The rows of a group lie close to one hidden flat surface of 12 dimensions, which passes through zero. Surfaces can cross.
In the rows, zero is written as 128.
Some rows, each with its group after it:
[135 152 136 130  90 170 163  71 128 135  84 127 161 107 155  98 156 122]	vuvev
[ 84 116  99 142 160 106  95 160 170 138 141 167  93 149 125 121  69 162]	vuvev
[150 127 110 129  86 112 146 103 123 111 142 124 105  45 113 123 171 126]	fir
[122 125  87 101  96 138 119  83 102 134 112 101  97  74 147 116 166 136]	fir
[119  99 140 158  89  96 123 123  93  86 167 129  98 130 136 119 166 102]	vuvev
[ 93  98  81 165 106 148  78 143 146 114 181  94 131 128 149 156 153 148]	kuvos
[184 103  91 166 166 159 107  86 156 153  92 162 107 178 115 154 156 138]	zap
[156 115  87 134 176 188  94 172 102 137 145 164 162 106 122 128 109 105]	Kob
[106 136 145 110 121  62 134 107 158 147 117 145  94 202 142  98  99 141]	vuvev
[150 194 138  99 143 128 148 108 117 174  65 193 138 125 115 137  85 127]	Kob
[135 100 148 136 104 118 207 156 164 104 175  93 145  76  86 133 162 144]	Kob
[ 57  77 131 150 129 127  67 118 124 165 125 104  75 152 159  92 141 175]	vuvev
[ 92 115 176 126  92 154 144 120  59 128 117  92 131 107 140 115 169 117]	fir
[170 161 125 169 126 137  29  83 161 146 126 140 114 152 132 117 134 115]	fir
[ 91 122 156 123 133  96  86 130 182 145  87 139  87 185 102 120  90 131]	zap
[117 102  78  62 135 119 169 172 148 109 150 109 104  85  82 129 107 122]	kuvos
[ 93  89 131 154 174  99 156 145 117 113 103 152 122 180 166 155 106 159]	Tura
[148 156 138 160 119 149  78 101 142 189 126 156 159 208 138 136 139 127]	zap
[117 126  93  93 111 133 107 161 163 124 154 132 113  92  82 113 104 103]	vuvev
[114 143 115  89 130 135  68 125 139 176 108 140 146 198 148 102  98 109]	zap
[103 132 119 173 142 170 153 178 161 162 159 164 171  84 111 146 105 182]	zap
[130 160 134 104 153 107  30 135  97 141 110 111  89 139 110 171 106 111]	vuvev
[116 176 158  75 123 109 142 154 116 137 107 143 133  56  94 117  80 117]	vuvev
[115  76  99 119 221 154 138 159  99 128  99 102  84 110 121 165 114 175]	kuvos
[133 165 109 109  57 103 153 104 163 138 158 121 173 142 146 133 145 124]	kuvos
[153 160 156 164 107 116 100 113 108 153 161 152 148 163 138 131 145 119]	Tura
[ 95 116 156 151 110 106 102 182 132  73 136 157 131 147 102 152  97  78]	zap
[120  92 168 124 139 142 124 160  92 118 132  50 122 112  94 178 170 129]	Zam
[ 96  88 133 107 119  87 130 136 131  53 120 111  90 153 140  97 114  86]	Tura
[126 185 172 188 134 125  77 128 128 151 121 197 107  84 108 115  90 145]	vuvev
[123 126  95  82  54 123 152  83 114 107 130 112 111  75 139  76 162  95]	Kob
[163 146 113 100 162 117 117 134  83 167 157 145 118  87 128  99 120 141]	vuvev
[121  87  94  99 123 106 129 140 179 118 162  93  72 118  86 105 136 137]	zap
[165 127 114 132 125 125 150  85 136 112  97 106 106 151 118 184 168 131]	Tura
[ 85 127 107 102  93 121  82  92 152 150  94 144  72 135 130  73 113 124]	kuvos
[ 90  99 151 142 137 187  59 175 124 126  53 137 132  99  71 189 116  96]	Tura
[140 118 157 117  84 113 178 118 131 166 124 166 119 101  83  85 157 124]	vuvev
[139 143 132 145 119 149 124 137 150 162 150 124 110  81  64 156 144 156]	Kob
[131 134 197 156 170 163 124 162 117 180 109 144 177 117 117 116 115 149]	Tura
[125 111  92  65 117 125 122 156 108 176 174 141 185 198 161  83 118  94]	zap
[105 123 104 137 145 143 139 124 146 162 158 117 115  92 153  80 119 194]	Kob
[ 94  81  88 147 132  98 107 142 149 121 154 130  72 176 118 162 130 153]	Kob
[124 145 149  84 172 124 170 145  69 122  87 116 178 115 176 142  95 128]	kuvos
[108 166 173 112 124 116 155 138 122  73 101 124 178 142 170 109  79  92]	vuvev
[101  88 107  91 143 147 138 155 113 121 181  91 115  90 146  35 120 130]	Zam
[129 163 183 131 122 103 158 112 120  62  65 122 174 144 172 152 105  96]	Kob
[ 62 134 160 122 104  93 117 111 134 135  40 143  86  98 122 148 107 151]	fir
[145 124 136 123 200 103 141  90 135  91  25 121  67 136 137 162 104 151]	zap
[101 168 121 165 151 119  75 127 169 107 122 116 120 165 148 185  85 157]	kuvos
[130 116  80  55 122 115 145 106  91 170 151 116 102 123 149  69 144 134]	Kob
[118 107 157 152  91 149 132 133 138 142 131 164 124  86  96  74 144 113]	Tura
[140 170 165 128 123 138  83 125 130 188 127 104 148 141 103 159 137 140]	Tura
[131  79 102 106 153 148 146 162 124 130 126 146 102  98  82 119 127 114]	kuvos
[ 91  84 129 120 100 119 168 157 118 110 111 145 113  88  94 152 141 122]	zap
[135 106  46  92 135 120 194 147 147 108 150 124 119  71 114 157 129 155]	fir
[170  99 137 146 188 142 117 131 146 196 133 127 146 198 130 124 146 162]	fir
[188 129 105  94  96 142 174 143 149 112 127 142 145  99  37 180 155  70]	Zam
[ 99 160 153 131 138 142  69 126 203 128  67  94 139 159 121 159  83 137]	Kob
[171 159 150  92 103  92 154 120 112  97 137 141 153 161 123 112 124  60]	fir
[170  99 121  66 123 112 169 111 129 150 133 120 130 165 120  65 155  96]	Tura
[103 161 128 153 133 118 131 144 139  95 108 126 131  94 124 212  99 156]	Zam
[130 143 101 140  71  97 157  91 181 102  97 171  90 140  88 176 137 119]	Kob
[128 135 124 127 144 198 166  64 107 131  35 137  90  92 131 109 137 141]	Zam
[ 97 130 116 148 115 129 126 177 138  94 169 142 148 112 118 157 102 119]	zap
[130 124 111 130  96 139  77 142 161 125 157 115 119 140  81 151 140  96]	zap
[109 108 134 161 140  91 118 139 112  73 141 133 103 171 153 153 119 121]	kuvos
[100 114 100 104 126 135  86 186 152  89 167 104 116  98  88 135  96  98]	kuvos
[108 173 145 125 105 119  95 137 138 109 131 168 143 105 142  75  73  94]	Zam
[ 86 139 116 140 157 155  57 164 150 123 110 121 140 131 137 161  76 135]	kuvos
[143 128 188 161 142 132  82 137 139 166 143 114 130 164 100 124 144 135]	vuvev
[115 109 114 179 117 149  56 119 109 133 139 146 126 135 157 127 150 127]	Zam
[131 151 132 107  95 148  77 104 182 189  91 113 120 145  75 146 142 124]	kuvos
[ 82  92 139 109 107 117 143 150 150 139  75 147 106 127  81 156 123 123]	Kob
[111 165 110 122  85 102 146 139 119 113 152 141 167 166 141 194 120 113]	zap
[120 130 162 163 141 111 125 164 165 117 143 146 135 173 101 148 101 126]	fir
[ 81 105 148  89 122 143 105 149 124 102  67  53 136 101 116 183 133 115]	Kob
[ 99 133 111 127 112 129 123 160 121  91 168 105 159  91 153 133 115 124]	kuvos
[117 155 141 145  96 146 105 162 186 147 169 122 180 110 102 129 114 130]	kuvos
[138  96 105 135 137 115 203 116 172 147 132 156 136 149 142  98 134 167]	Kob
[ 81 129 113 108 113  82  81 121 110  84 135 125  98 129 189  76  93 107]	fir
[129 129 131 137 157 154 108 117  55 116 111  91 148 108 180 157 148 137]	Tura
[180 174 102 121  95 126 130  58 112 120 108 128 114 127 133 158 165 109]	vuvev
[145 147 162 161 179 126 122 124 138 118 181  46 117 156 147 134 131 182]	Zam
[112 139  99 126  83 105 172  85 150 123 164  99  83  99 137 113 156 175]	fir
[156 129 116 146  98 113 166 109 106  73 121 139 118 126 113 189 162  97]	Zam
[110 102 100 118  87 116 193 113 113 112 164 126 106 118 139 103 161 135]	fir
[138 142 133 162 153 168 191 123 119 148 123 150 157 104 138 139 134 175]	fir
[157 152 106  90 127 125 155  95 100 128 151  75 132 101 160 110 151 139]	zap
[157 172  83 102 118 166  98 106 141 104 133  98 122  88 114 138 124 102]	Zam
[ 99 125 108  99 159 165  73 134  81 185 108 121 150 124 179 102 112 145]	Tura
[158 137 123 130 157 166  76 120  99  94 131  77 141 121 152 137 139 100]	Tura
[105  88 120 109  83  82 104 141 111 129 175  56 109 131 117 174 185 135]	Zam
[108 153  97 180 147 103  87 109 174 106 113 165  92 112 163 141  84 176]	fir
[162 130 110 126 170 101 155 141 151  84 168  91 131 166 135 160 116 138]	Tura
[130 136 218 154 130 113 127 142 123 180  90 150 162 149 105 145 134 136]	Zam
[143  97 146 137  83 116 143 130 111  81 140 126 116 115  94 133 169  74]	Tura
[125  83 153 135 170 157 112 190 108 141 117 136 163 141 105 149 124 111]	Zam
[106 147 161  83 111 113 114 108  45 125 103  87 145  99 186 104 136 108]	Zam

New rows. What belongs after each?
[115 117 111 116 154 108 161 137 145 124 128 105 112 148 128 160 119 164]	Zam
[ 83 122 181 148 123 113 140 130 146 128  93  91 116 147 119 171 133 162]	vuvev
[106 179 149 124 110 109  94 154 146  76 143  95 142 113 123 163  89 104]	kuvos
[159 120  97 126 138 150 159 109 147 114  55 175 128 136 104 171 126 107]	Tura
[ 95  87 152 147 142  91 142 109 106  30  82 120  87 160 182 109 118 102]	Tura
[ 98 108 169 159  83 133 172 135 157  85 143 109 151 125 131 107 143 120]	vuvev
[120 165  93 158  78  92 109 101 137  42 152 119 111 141 154 194 128 108]	kuvos
[140 194 125 141 136 161 127  98 175 159 153  82 130 146 123 146 121 182]	fir
[202 167 149 120 107  89 193  77 139 156 122 150 141 179 107 147 159 124]	Tura
[137 104 120 121 112 101 164  61 119 106  93 141  91 163 171  71 155 116]	Tura
[134 106 117 135 143  94 169 173 136 142 144 204 105 108  70 144 109 135]	vuvev
[161  68 145 157 176 164 182 109 177 135  59 125 107 139  91 129 158 156]	Tura
[151 162  58 105 159  94  83 113 149 126 115 140  82 174 121 203  95 137]	vuvev
[ 71 110 127 134 133 130  33 147 159 154  95 157 104 189 121 122  86 117]	Tura
[168 145 133  77 124 122 107  76 152 167 112  67 110 176 119 108 154 123]	Tura
[102 128 180 166 122  84 150 128 120  69 134 111 108 130 145 133 124 135]	Tura
[120 118 108  81 139  95 132 115 108 127 176  88  97 136 174  45 124 137]	kuvos
[150 161 119  91 120 128  94 100 153 165 120 105 118  97 119  99 125 135]	fir
[131 180 149 138  85  95 127  89 124 113 139  94 118  98 134 157 149 145]	Zam
[161 139 120 114  70 116 143  94 135 146 163  91 152 146 124 141 187 118]	kuvos
[160 201 131 124 132  93 157  96 174 106 132 103 137 163 137 167 101 149]	vuvev
[131  96  77 104 114  90 156 134 116 128 176 170 141 144 175  71 126 118]	Zam
[152  97  78 119 135 140  98 156 116 141 168 129 163 129 130 151 151 113]	Zam
[143 129  99 105 170 119  93 162 159  93 124 106 100 168  82 194  94 105]	kuvos
[152 136 136 108 117 148 129  86  90 110 107 114 112 130 141  87 148  85]	Zam
[138 129 140 154 165 135 130 128 132 187 161  96 139 149 141 138 145 201]	Tura
[138 124 176 161 109  94 154 132 104  95 122 181 139 110 130 110 132  98]	fir
[165 126 136 174 140 115 122 115 109  72 178 131 136 162 172  97 140  99]	Tura
[133 155  96 127 134 145  48 131 114  48 124 134 133 136 159 132  86  53]	Tura
[125 143  83 118 136  91 136 144 155  86 203  92 134 155 163 137 103 144]	kuvos
[ 96 117 137 148  86 149  78 136 121 128 134 135 142 113 140 106 137 106]	kuvos
[134  28  87 153 154 117 137 124 104  83 143 130  71 142 144 108 171 124]	zap
[169 123 179 157 183 151 135 148 121 138 154 128  96  85  76  81 128 139]	kuvos
[126 153 166 135 132 119 104 125 130 132  63 132 127  98 107 178 116 131]	fir
[146 165 191 136 136 163 143 119 124 178 133  86 160 120 110 121 145 156]	fir
[ 80  68 113 153 102 113 183 126 198 139 143 133 102 160 123 103 144 176]	vuvev
[ 98 161 139 127  99 128 171 156 151 127 133 163 193  77 142 113  88 136]	kuvos
[193 156 112 113 146 168 140  96 175 132 127  97 108 149  79 131 142 119]	Zam
[149 132 118 122 134  93  96 122 141 181 194 107  73 124  95 108 149 170]	vuvev
[134 167 102 129 183 158  86 122 144 118 145 108  79  77 132  90  81 160]	kuvos
[207 125 114 114 171  79 145  92 146 173 109 152 131 163 143 121 141 152]	fir
[ 97  98 150 116 122  87 152 149 191  86 145  94  84 131  96  88 107 129]	Tura
[162 145 148 128 148 148 114 125  53  93 161  95 152  90 170  95 143  98]	kuvos
[141 114 169 173 132 149 123 163 142 182 160 182 129 119  70  93 132 139]	Kob
[165 114 172 179 111 109  92  89 112 133 135  92 103 167 116 168 200 132]	fir
[137 105 137  82 129 125 128 120 113 185  99 147 145 187 132  92 138 104]	zap
[158 155  95  71 167 143 210 143 163 163 114 174 175 172 123 111  74 130]	fir
[ 92  70 115 107  91 101 139 153 149 127 140 107 103 148  87 156 154 124]	kuvos
[136 101 110 122 161 116 141 122  84 120 173 103 126 148 193  80 139 144]	kuvos
[146 121 170 104 162 180 109 123  86 148  75  98 204 127 182  83 134 102]	Kob
[191 178 154 192 170 147 137 103  99  89 134 150 134 101 146 140 126 134]	kuvos
[172 157 117 159 147 116 135  89 123 133 149 157 137  85 181  74 127 158]	fir
[187 133  77 127 163 142 131 141 123 168 157 178 124  99  96 133 127 140]	vuvev
[140 148  94  96 176  78 133 122 122  77 208  89  84 143 186  50  81 138]	kuvos
[106 108 113  44 113 118 194 127 112 151 137  68 123 164 123 123 146 133]	fir
[ 95 133 126 139 152 139  64 150 146 138 144 127 143 155 164  97  85 136]	kuvos
[141  62 163 155 165 151  62 169 112 137 144 120 111 178  87 119 153  94]	kuvos
[113 102  76 118 150 184 100 132 164 122 125  90  78 116  90 134 125 139]	Zam
[ 58  70 158 112 117  99 141 175  94 117 156  77 125 118 145 114 140 141]	kuvos
[148 149 151 150 122 117 144  84 109  88 165  60 111  95 167  96 164 150]	Tura
[127 136  48  80 135 173 124 100 107 150 147 139 143 134 199  40 108 123]	fir
[122 118 148 132 111 107 153 138 162 154 210  62 121 114 112  98 160 180]	kuvos
[112 109  95 112 107 126 124 155 181 137 156 140 118 127  91 107 116 123]	kuvos
[102  98  82 142 143 144  77 173 176  72 161 122 104 121 110 126  92 110]	Tura
[164 133  97 103 159 159 177 118  82 115 172  81 148  74 169  93 149 146]	Zam
[182 149 146 128 153 164 177  97 131 122  90 166 132 144 115  93 119 101]	Zam
[ 69 148 100 148 136  97 125 150 113  96 139 164 127 127 181 154  71 155]	Tura
[194 161 166 109 174 107 131 148 145 144 124 119 172 156 102 151 108 112]	fir
[115  92 127  72  89  93 145 138 105 135 184  52 113 141 118 114 175 122]	zap
[159  84 129 150  82  83 147 103 115 119 157 156 100  98 122  86 190 113]	fir
[127 165 113 126 126 127 127 105 129 125 117  67 144 127 151 212 143 165]	kuvos
[137 145 100 127 148 151 122 138  71  53 128  93 130  62 146 188 127 112]	kuvos
[115  83 148 134 114 107 147 155  77 100 129 188 134 144 137  97 130  77]	Kob
[124 102 155 125 180 165  88 133  80 154 105  81 100 109 125 117 146 144]	kuvos
[134 136  53  97 112 135  91 140 170 105 166  76 127 133 107 188 131 117]	kuvos
[135  68  69  99 163 170  95 118 126 137  85  95 146 181 164 151 152 115]	Kob
[ 76 128  98 103 131 186 172 152  95 117 110 145 154 104 151 124  94 123]	fir
[ 91 135 154 149 133 166  96 133  94 109 103 101 146  88 161 131 124 131]	vuvev
[174 154 135 150 170 138 151 136 106  94 163 125 140  94 137 124 118 129]	kuvos
[145 139 130 123 100 136  36 174 129 154 210 124 184 102 123  81 128  84]	Zam
[120 128 142 150 121 145 112  99 120 142 103 103  84  94 106 146 160 156]	kuvos
[ 81 122 161 155 107 132 104 143 157 195  92 171 117 135  81 144 119 157]	Tura
[113 172 181 100 130 117 114 130 128 109  67 143 131 148 117 119  73  83]	Zam
[108 171 167  75 131  85 106 108 140 139 110  79  88 144 126  93  93 134]	kuvos
[188 114 121 149 164 127 156 121  88  70 149 156  82 112 111 113 137  97]	kuvos
[181 118 119 163 172 149 154 124 135  79 149 158 150 134 162  72 113 108]	Tura
